There are 8 hidden switches. A switch that is on adds its own fixed numbers to the row, and there is some noise. The rows also spread widely along 10 directions, which tell nothing about the answers.
Known rows, each followed by its switches (1 for on, 0 for off):
[-12.4  -1.9  12.7  10.6  23.6 -30.1  19.6  -9.0   6.1  15.2 -33.3   2.2
 -13.1  -7.9 -11.9  -9.1 -12.8  -2.7  25.3   9.0   4.2 -19.3 -10.2 -21.0
 -19.2  13.1  -9.0]
0 0 1 0 1 0 1 0
[ -7.1 -14.6 -10.5 -16.2  -5.1   1.4  12.1   0.1   4.4   5.2 -22.1  -1.9
   2.3  -2.0  -6.1  -8.9   0.7 -22.3 -11.6 -29.7  -2.2 -17.3 -13.9 -16.2
   3.1 -27.0 -13.2]
0 0 1 0 1 0 1 1
[  1.1 -12.8  -9.1  12.3  -5.5   0.4  15.3   5.8   6.0   8.1 -25.8   6.8
 -13.4   4.8   3.0  18.0 -11.4  -9.2   4.2 -14.9  -3.3 -20.9  -2.1 -25.8
  -6.8  -9.9  -5.4]
0 1 1 0 1 0 0 1
[-23.5   5.5 -17.1   2.3   0.1   1.7 -20.6  -2.0  16.3  17.4 -24.5  13.8
   4.8 -30.1   1.5 -15.5  -4.5 -12.7  -4.1 -16.7 -26.3   5.1  -4.8 -21.4
  -5.4  -5.0  -5.3]
0 0 1 0 1 0 1 1
[-26.4  -3.6 -10.5  -7.4  18.4 -18.7   7.1  -2.2  10.7  17.5 -25.3   6.4
 -10.4  -9.0 -15.2  -0.5 -22.1  -2.3  23.5 -13.8   9.4 -14.1   1.7 -12.8
  -9.9   1.3  -5.2]
1 0 1 0 1 0 1 0
[-16.6  -8.6 -19.5 -12.4  -2.2  10.2  -0.5  -0.2   2.8   5.2 -32.5  -0.5
  -4.1  -2.3  -2.4   4.9 -18.0  -6.6  -4.4 -34.3  -8.4 -11.9  -6.8 -11.7
   2.6 -23.0  -8.8]
0 0 1 1 1 0 1 0
[  0.3  -3.2   5.7  17.1  -6.7  12.2 -11.3   3.7  -3.1  10.4 -28.5  -4.4
  -5.5  -7.6   4.7   7.4 -13.8   5.1  12.8 -14.7 -16.7 -10.6  -8.9 -15.0
  -4.7 -19.3  -2.3]
0 0 1 0 1 1 0 0
[ -9.0   3.3  -1.5  21.8  -6.8  -1.2 -17.9  14.3  -0.1  15.9 -48.5  -3.0
 -14.9 -16.9   1.2  20.1 -19.5  15.4  27.3   0.6 -13.7 -14.9   9.6   0.3
   5.2  -6.4 -12.0]
0 1 1 0 0 0 0 0
[  2.3  -9.9   4.5  17.4  -7.5  -0.9   7.1   9.7   6.2   6.4  -8.7  14.4
   2.5  -5.8  -5.0  -5.0  -8.0 -12.1  21.5  -5.0 -13.9 -20.8  -9.9 -29.9
  -5.6 -30.6  -2.1]
1 1 1 1 1 1 1 0
[-12.7   5.3   2.2   6.7 -10.5   7.2 -12.7   1.6   3.4   9.8 -17.9   4.3
  18.7 -18.8  -7.0  -4.3   1.7  -8.7  -0.5  -5.3 -21.1   7.7 -24.6 -22.3
   7.7 -18.1  -9.5]
0 1 1 0 1 0 1 1
[-15.6  -8.1  -5.5  -1.6   0.7  -5.8   4.3   4.7   5.9  12.7 -40.2   2.7
  -6.8 -11.0  -9.0  -5.9 -10.2  -5.1   3.5 -10.3 -10.2 -16.5  -6.8 -20.0
   0.6 -12.5 -16.8]
1 0 1 1 1 0 1 1
[ -3.8 -14.2  -5.1  -9.4  -4.3  24.4  -3.4  -2.4   0.7  -2.4  -8.0  18.6
  -9.9  -3.7  -3.7   3.3 -22.0  -5.5   1.2 -34.7  -5.8 -10.1  -2.7 -11.9
  -7.8  -6.5   0.3]
0 1 1 0 0 1 0 1
[  4.6 -11.9   8.7  -1.7   0.5  -0.6   8.3   0.9   7.2   7.9   0.5   5.5
   2.3  -1.6  -8.5 -12.5  -3.4 -17.0  16.6  -9.3  -1.3 -14.1 -13.4 -11.9
 -10.0 -19.4  -3.4]
0 0 0 0 1 0 1 0
[-19.2   0.7 -13.5  -3.0 -21.5   7.9  -6.6   9.7  26.8  19.1 -23.0   2.5
   6.5 -15.5 -18.1   8.8 -12.5   1.3   5.1 -10.4 -16.0   9.8 -27.4 -13.7
   7.2 -26.3 -13.3]
1 1 1 1 0 0 1 1
[ -1.4  -3.9  -9.8  -3.0  -8.6   1.9  13.2   4.5   0.6   0.7   1.6  12.1
  11.5  -0.9  -6.4  11.5  -3.9 -18.8  -5.5 -11.8  -7.1  -3.4 -15.3 -27.8
   1.2  -6.5  -4.3]
0 0 1 0 1 0 1 0
[  3.8 -15.1  -6.0 -15.4 -15.1  27.2  -6.2   0.7  11.5  10.0 -25.7  -3.9
  -9.7  -6.4  -2.3 -10.0 -13.0  -4.9 -18.7 -40.3 -27.8  -6.5 -21.0  -6.7
  -9.2 -22.0 -10.3]
1 0 1 0 0 0 0 0
[-14.9 -13.5  -7.2 -19.9  -8.4  15.8  -1.3   3.8   7.5   5.4 -18.4  12.2
  -1.7  -7.2 -13.4  -3.9 -14.0  -8.3  -4.2 -23.2 -11.7  -3.5 -13.0 -17.5
   0.0 -10.0 -17.1]
1 1 1 1 1 0 0 1
[ -5.2  -5.9  -9.3  -3.6 -13.1   1.8 -12.8  15.0   5.8   5.3 -16.9  18.7
   2.8 -24.4  -3.3 -13.0   4.4 -18.2   7.4  -6.9 -19.2 -15.6  12.0  -2.6
  11.3 -12.5 -14.7]
0 1 0 0 0 0 1 1
[-11.5   1.1   3.2   1.8  19.0 -12.7  15.0  -7.2  -5.3   1.9  -9.4   5.3
   7.1  -1.3 -12.2   1.7 -10.6  -5.3  14.2  -6.2   5.5 -13.0 -14.0 -16.2
  -1.0  -1.1   1.1]
1 1 0 0 0 0 1 0
[-16.4  -5.2   3.1   4.6  15.1  -1.5   5.1  -3.8   3.6   7.9   1.6   9.8
   8.3   0.5 -11.1   8.4 -19.0   2.7  22.8 -11.4  14.6  -5.0 -15.3 -22.7
  -7.6  -9.1   7.6]
1 0 1 1 1 0 0 1
[-16.2   1.2  -2.1  -2.0  -3.3   6.0  -7.2   2.1   1.5   7.3 -14.2  10.7
   2.1 -12.6 -12.4   7.7 -13.9  -0.6  13.8  -6.8  -7.2   1.8  -9.3 -16.1
  -3.3  -0.4  -8.5]
0 1 1 0 1 1 0 0
[  4.7 -13.3   5.3  13.4 -13.5   9.5   4.7   8.3  19.4  14.1 -14.9  14.5
 -12.1  -3.9  -2.1   5.1 -16.1  -3.1  13.5  -2.7 -16.0  -6.2 -13.4 -25.5
 -18.4  -6.9  -4.8]
0 0 1 1 1 0 0 1

New rows. What belongs after each?
[ -8.6   7.0   5.0  23.5  -4.2   6.6 -25.7   3.6   9.2  16.2 -23.3   2.3
   9.6 -21.9   5.7  -7.7  -7.9   1.4  16.1  -2.5 -32.4   5.6 -16.1 -14.6
  -3.3 -21.4  -0.8]
0 0 0 1 1 0 1 0
[-14.3   9.7   3.6   3.1   7.0  -1.0 -25.7   4.8 -12.1   4.6 -14.8   7.8
  16.0 -27.4   0.4 -12.1   4.5  -4.4  12.9   1.7 -16.5  -2.0   4.9  -4.4
   7.8   0.3  -8.6]
0 0 0 0 1 0 0 0
[  2.8 -10.5   9.6   1.7 -12.1  -4.3   8.7  12.2   4.7   8.6 -11.6   2.8
   4.8  -4.2 -12.5   1.6   2.8 -12.6  15.2   6.6  -0.2 -12.7 -12.3 -10.7
   6.1 -16.2 -13.8]
0 0 0 0 1 0 1 1
[ -5.5 -10.7   2.7  -8.0   7.0   1.8   5.8  -2.6 -11.2   0.3 -28.0   2.3
  -2.8  -3.3  -6.5 -10.9  -8.9 -11.9   0.4 -26.4  -9.5 -23.9  -7.0 -17.8
   1.8 -16.9 -13.2]
1 1 1 0 1 0 1 0
[-12.4   2.3  -7.6  10.2   5.9   7.1  -6.9  -3.7   6.2   7.4  -1.8   6.1
  16.1  -7.4  -0.6  -3.1 -10.1  -6.5   9.4 -22.1 -11.0  -1.9 -20.2 -28.2
  -8.1 -28.5   8.1]
1 1 1 1 1 0 0 0
[-18.3  -4.3  -7.9 -12.5   5.2  -2.1  -3.8   2.9  -1.4   3.6 -25.5   5.8
   3.3 -13.8  -7.5 -10.3  -8.0  -9.4   6.4 -12.0  -7.5  -8.1  -1.3  -6.7
   4.3  -7.6 -14.8]
0 0 0 1 1 0 1 0
[ -6.4  -4.0   3.8   8.2   3.7  -0.7  -3.5   0.1  -5.2   4.4 -32.1   5.0
  -2.7 -11.8   0.8  -4.3  -2.9  -7.2   3.7  -8.1 -12.1 -15.5  -3.9 -18.6
   0.8  -6.2 -12.4]
0 1 1 0 1 0 0 1
[ -3.3 -12.3  -2.3 -10.0 -17.9  13.2   6.4  13.0   3.3   1.8 -17.1  11.3
  -1.8  -0.7 -13.0  16.8 -11.6  -4.1   0.5  -4.3  -4.9  -3.7 -10.9 -16.0
   5.3  -2.1 -18.9]
0 0 1 1 1 0 0 1
[ -5.0  -7.6   3.5 -11.4 -19.1   3.0   9.8  11.8   6.5   6.7 -21.4   1.0
   7.9  -6.7 -19.4   5.0   1.0  -9.5  -0.6   8.1  -8.3   0.9 -25.9 -12.6
  12.3  -9.3 -26.0]
0 0 0 1 1 0 1 1
[ -6.2 -19.5  -2.8 -26.3   7.2  -3.2  18.5  -3.1   1.7   6.2 -26.6   2.0
 -12.1   1.9 -14.0 -18.1 -10.3 -17.9  -1.6 -31.7   1.0 -28.5  -8.6 -12.0
  -6.4 -13.5 -15.6]
1 0 1 0 1 0 1 0
[ -8.1  -3.3  -9.2 -10.4  -1.4 -13.1   4.7  12.5  -9.5   0.9 -23.2  -1.5
   7.0 -12.8 -10.7  -0.3   4.9 -12.3   9.4  -1.1   2.0 -22.4   7.5   4.2
  20.3 -12.5 -18.7]
0 0 0 0 0 0 1 0
[  0.9 -12.2   0.9  11.2  13.0 -13.7  11.4  -0.5  -2.6   7.5 -42.7   1.2
 -16.3  -6.1   2.3 -12.5  -7.5  -9.6   5.0 -16.0  -8.6 -37.9   3.4 -17.3
  -4.6 -11.8  -6.2]
1 0 1 0 0 0 1 1
[-26.8   2.9 -28.2   4.0   8.2 -29.2  14.0   5.8  16.3  19.2 -56.3   2.7
 -14.4 -15.1  -3.2   3.6 -10.5  -7.8   6.8   0.5 -10.3 -17.8   4.4 -21.3
  -4.7   4.8 -20.7]
0 0 1 1 1 0 1 0
[-15.0   4.1 -16.4   2.6   0.0  -0.8  -6.7   6.3  -1.4   2.6 -28.4   5.2
   4.7 -16.7   0.2   4.8  -5.3  -3.3   2.7  -5.7 -14.3  -7.8   0.9  -6.9
   8.4  -4.0 -12.9]
0 1 0 1 0 0 0 0
[-10.8  -9.6 -13.7  -8.4  -0.1  -3.7   7.6   7.7  12.7  15.7 -27.3   4.1
 -18.4  -6.9  -9.5   9.0 -21.2   2.2  11.9 -17.4   0.2 -17.0   3.4  -4.6
  -7.9   0.6  -9.6]
1 0 1 0 0 0 0 0
[-10.7 -15.8  -9.5 -14.9  -7.5  -8.2  14.1   8.5  19.1   9.8 -29.4  12.3
 -12.7 -11.6 -17.4 -14.2  -8.1 -15.9  13.1  -9.5  -0.9 -23.6  -0.9  -7.0
  -1.6 -15.0 -22.2]
0 1 1 1 0 0 1 1
[ -6.8  -2.4 -12.0 -12.2 -15.2  14.6 -10.1   5.4   8.1   1.8 -21.9  11.7
   8.7 -24.0  -4.9 -20.4   2.6 -15.5 -19.1 -17.0 -36.4  -2.9 -17.1 -17.0
   1.7 -13.4 -18.3]
1 1 1 1 0 0 0 0
[ -4.7  -4.0  11.5  -6.1  -2.5  -2.9   5.5   1.7   4.4   9.5 -19.8  -1.1
   5.2  -9.4 -14.3  -6.4   5.0  -8.5   0.8   6.3  -5.7  -2.6 -23.3 -11.0
   0.0   1.4 -19.5]
0 0 0 0 1 0 0 1
[-17.1 -11.9  -4.2 -18.5   9.0  12.5   0.8  -8.3 -10.1  -1.2 -16.9   2.4
  -1.2   2.4  -9.7   5.4 -19.4  -4.4   0.8 -36.7   9.5  -9.5  -6.8  -9.8
   3.4 -13.2  -2.4]
0 0 1 0 1 0 1 1
[ -8.3  -3.9  -5.6   8.5  -0.8  -9.3  15.1   6.0  -0.1   7.5 -36.9   2.4
 -12.8  -3.4  -7.5  24.9 -13.5   4.8  10.1   1.5   4.1 -14.3  -1.9 -14.3
   2.3   9.1  -9.4]
0 0 1 0 0 1 0 1
[-31.1  -8.7 -12.1 -30.1   1.1  -0.8   5.4  -0.9   8.0   8.2 -30.3   1.0
   2.0 -10.9 -24.0 -11.2  -6.9  -7.5   1.4 -20.1   3.0  -5.8 -16.9  -6.3
  10.7 -18.1 -23.2]
1 1 0 1 1 1 1 1
[ -7.7  -5.0  -1.1 -11.2  -4.6  17.4  -7.1  -5.5   1.8   1.2 -26.2   0.5
   1.9 -11.5  -5.2 -12.1 -10.6  -4.3  -8.5 -27.5 -21.7  -3.2 -21.2  -8.4
  -4.5 -17.2 -12.9]
0 1 1 1 0 0 0 0
[  4.9   4.0   6.5  12.0  -4.1 -20.0  14.5   5.3 -14.7  -0.4 -50.5  -2.2
   3.1 -19.8  -2.6 -14.1  15.4 -15.9 -11.0  14.9 -28.8 -24.9 -12.5 -22.3
  10.1  -0.1 -26.6]
0 0 1 0 0 1 1 0
[-11.9  -9.0 -11.8  -0.4  -1.7  -4.0  20.2   2.2  -0.7   4.0 -41.9  -0.7
  -9.0   4.0  -7.5  11.0 -15.0  -6.3  -1.8 -19.1  -7.3 -20.4 -14.7 -27.3
   1.7 -17.2 -15.4]
1 1 1 1 1 1 1 0
[  3.1 -14.1   6.1   5.1  -3.6   8.7  -5.6  12.9  -1.5   4.4  -2.7  10.3
   3.5  -3.6  -4.9  -4.0 -10.3  -6.8  26.2 -13.3  -2.8 -22.4   1.3 -12.5
  -2.0 -29.8  -1.3]
1 0 1 1 1 0 0 0
[  3.0  -5.1  -1.2   0.1 -16.9   5.8   3.1  11.7  -1.4  -4.0 -23.3   7.4
   8.8 -13.0  -3.5  -2.4   9.1 -13.1  -9.4   3.1 -21.3 -11.0 -12.7 -13.4
  13.1 -10.1 -22.1]
0 1 0 1 0 0 0 1
[ -2.9  -6.2  -6.9   0.9  -4.5 -20.9   9.5  10.0  17.6  14.8 -15.1   7.0
  -0.3 -17.4 -10.4 -15.8   2.8 -17.4  22.9   1.9  -1.4 -22.4   0.7  -8.1
  -4.8 -19.9 -10.7]
0 0 1 0 0 0 1 0
[-26.1  -2.2  -9.3 -15.1  -6.4   8.6 -11.0  12.7   2.7   5.1 -15.7  15.1
  -0.2 -13.6 -21.1  13.3 -25.0   8.7  24.8 -10.3  -1.8  -1.3   2.4   2.1
  12.0  -6.6 -11.9]
1 1 0 1 0 1 1 0
[ -7.4  -2.1   9.4  14.3   6.4   6.3  -0.4  -1.7 -11.3  -0.1 -19.6  11.9
  -6.1  -0.5  -6.4  21.3 -26.3   7.6  17.8  -9.7  -0.1  -8.0  -3.6 -17.5
   2.1   4.0   2.8]
0 1 1 0 0 0 1 1
[-15.7   1.1   5.6   0.3   3.0   4.7  -9.7  -0.1   3.3  10.6 -34.4  -3.6
  -5.6 -11.5 -11.0   6.1 -24.1  13.4  15.1  -6.6 -11.1   3.4 -14.8   0.7
   0.0  -0.7  -9.8]
0 0 0 1 0 0 1 0
[ -4.9 -11.5   5.7   3.9 -11.1  17.2 -15.3  13.2   3.4  11.2  -2.2  16.0
  -3.3  -5.5  -8.1  15.0 -24.0   0.8  29.6 -15.8   0.1  -6.0   5.4  -8.1
   1.4 -16.9   2.0]
0 0 1 0 1 0 1 1
[ -8.0  -1.8 -17.4   9.3 -11.3  15.5  -6.2   4.2  14.9   9.8  -7.9  14.8
   4.2  -7.8   4.5   9.6 -17.9  -8.1  -1.0 -21.7 -23.6   3.2 -12.6 -28.4
  -8.5 -16.1   3.9]
0 0 1 1 1 0 1 0
[-28.0 -10.5 -13.9 -26.9   5.5  14.8 -16.5  -0.5  -2.3   0.5 -26.6  22.8
  -8.0 -22.0 -13.0 -14.4 -24.0  -3.4   0.5 -34.3 -12.8  -8.7  10.7  -5.3
   3.4   0.4 -10.7]
1 0 1 1 0 1 1 1
[-16.8   8.3 -10.1  13.0  11.8  -7.1 -16.6   4.7  -4.7   5.9 -11.4  17.5
   5.7 -22.3   1.1  -1.3 -11.2  -1.2  22.0  -7.2  -8.5 -13.6  15.6 -14.0
   1.3  -2.1   3.7]
1 1 1 0 0 0 0 0
[-27.1  -4.7 -10.0  -2.1  10.0   0.8 -12.1   2.3  13.3  14.6  -2.7  20.8
  -3.3 -13.6 -10.3  -2.1 -20.5  -4.7  27.4 -19.2   3.8  -6.9   7.5 -11.3
  -4.6  -9.6   5.5]
1 1 0 0 1 1 1 1
[-19.5  -0.4  -2.7  -1.8  14.6   1.4 -17.6  -3.0  -9.7   0.7   5.8  16.9
  17.0 -14.2  -5.2  -9.7 -10.3 -10.1  29.9 -23.0   5.2 -11.1   9.6 -10.2
   3.6 -23.6   7.5]
0 1 1 0 1 0 1 0
[ -1.0   2.9   3.5  19.2  -1.8  13.8 -19.9   4.8  -5.8   6.2  -6.4   9.3
   8.5 -12.0   2.7   7.7 -16.4   4.0  14.1 -16.7 -21.6  -5.0  -5.2 -16.6
   2.7 -17.8  10.8]
1 0 1 0 0 0 1 0
[ -2.8  -8.7 -11.9   1.0 -17.8  12.4  -2.1   5.9   5.7   7.1 -37.3  -2.8
  -4.8 -10.0  -0.1   0.8  -3.7  -8.6  -9.8 -24.4 -21.8 -13.3 -11.2  -8.0
   9.0 -28.1 -13.6]
0 1 0 0 0 1 1 1
[-14.7   8.2   5.4   9.8  16.8 -13.4   9.4  -5.6 -11.4  -2.9 -27.0   4.2
   7.5  -8.0  -9.9   8.2 -10.7   5.3  16.2   8.2   1.5  -6.7 -14.7 -19.0
   0.3  10.1  -8.1]
0 1 1 1 0 0 0 0
[-12.2  -6.3 -12.2  -7.8 -12.0   5.0  -8.6  11.6  14.1  10.1 -14.5  17.5
   5.2 -19.0  -9.2 -17.4  -5.6 -17.4   5.7 -15.8 -23.5  -9.7  -4.3 -19.0
  -0.9 -24.6 -13.7]
1 1 1 1 1 0 1 0
[ -1.2  -2.4  16.8  19.4  -0.6 -12.4  12.7   6.1   2.6  10.6 -10.7   6.4
   5.0  -2.7 -13.4  13.3  -6.2  -3.6  26.0  16.9   4.4  -7.6 -16.5 -24.7
  -0.1  -4.1  -4.5]
0 0 1 0 1 0 1 1
[-14.6   0.2 -16.2  -1.4 -17.2  -6.2  12.6  10.8  13.8  11.2 -34.1   3.2
   0.0  -8.5 -13.4  12.8  -6.1  -8.7   1.7  -1.1 -13.0  -3.3 -17.7 -22.4
   5.0 -11.1 -23.2]
0 1 1 1 1 0 1 0
[ -5.5  -2.2   1.0  -6.7  -5.7   1.2  -3.9   4.6   0.5   4.3 -29.9   1.4
   4.2 -20.4  -8.4 -15.3   7.3 -10.3  -5.7  -2.5 -17.7  -8.4 -11.9  -2.7
   8.0  -4.6 -23.1]
0 1 0 0 0 0 0 1
[-12.6  -2.0  -7.4   0.9 -10.1   9.5  -9.9   9.4  15.2   9.9  -4.2  17.2
   4.9 -14.1 -10.0  10.6 -16.8  -0.8  17.3  -3.4  -8.2   5.3  -3.7  -7.5
   2.9  -4.2  -2.0]
0 0 0 1 0 0 1 1
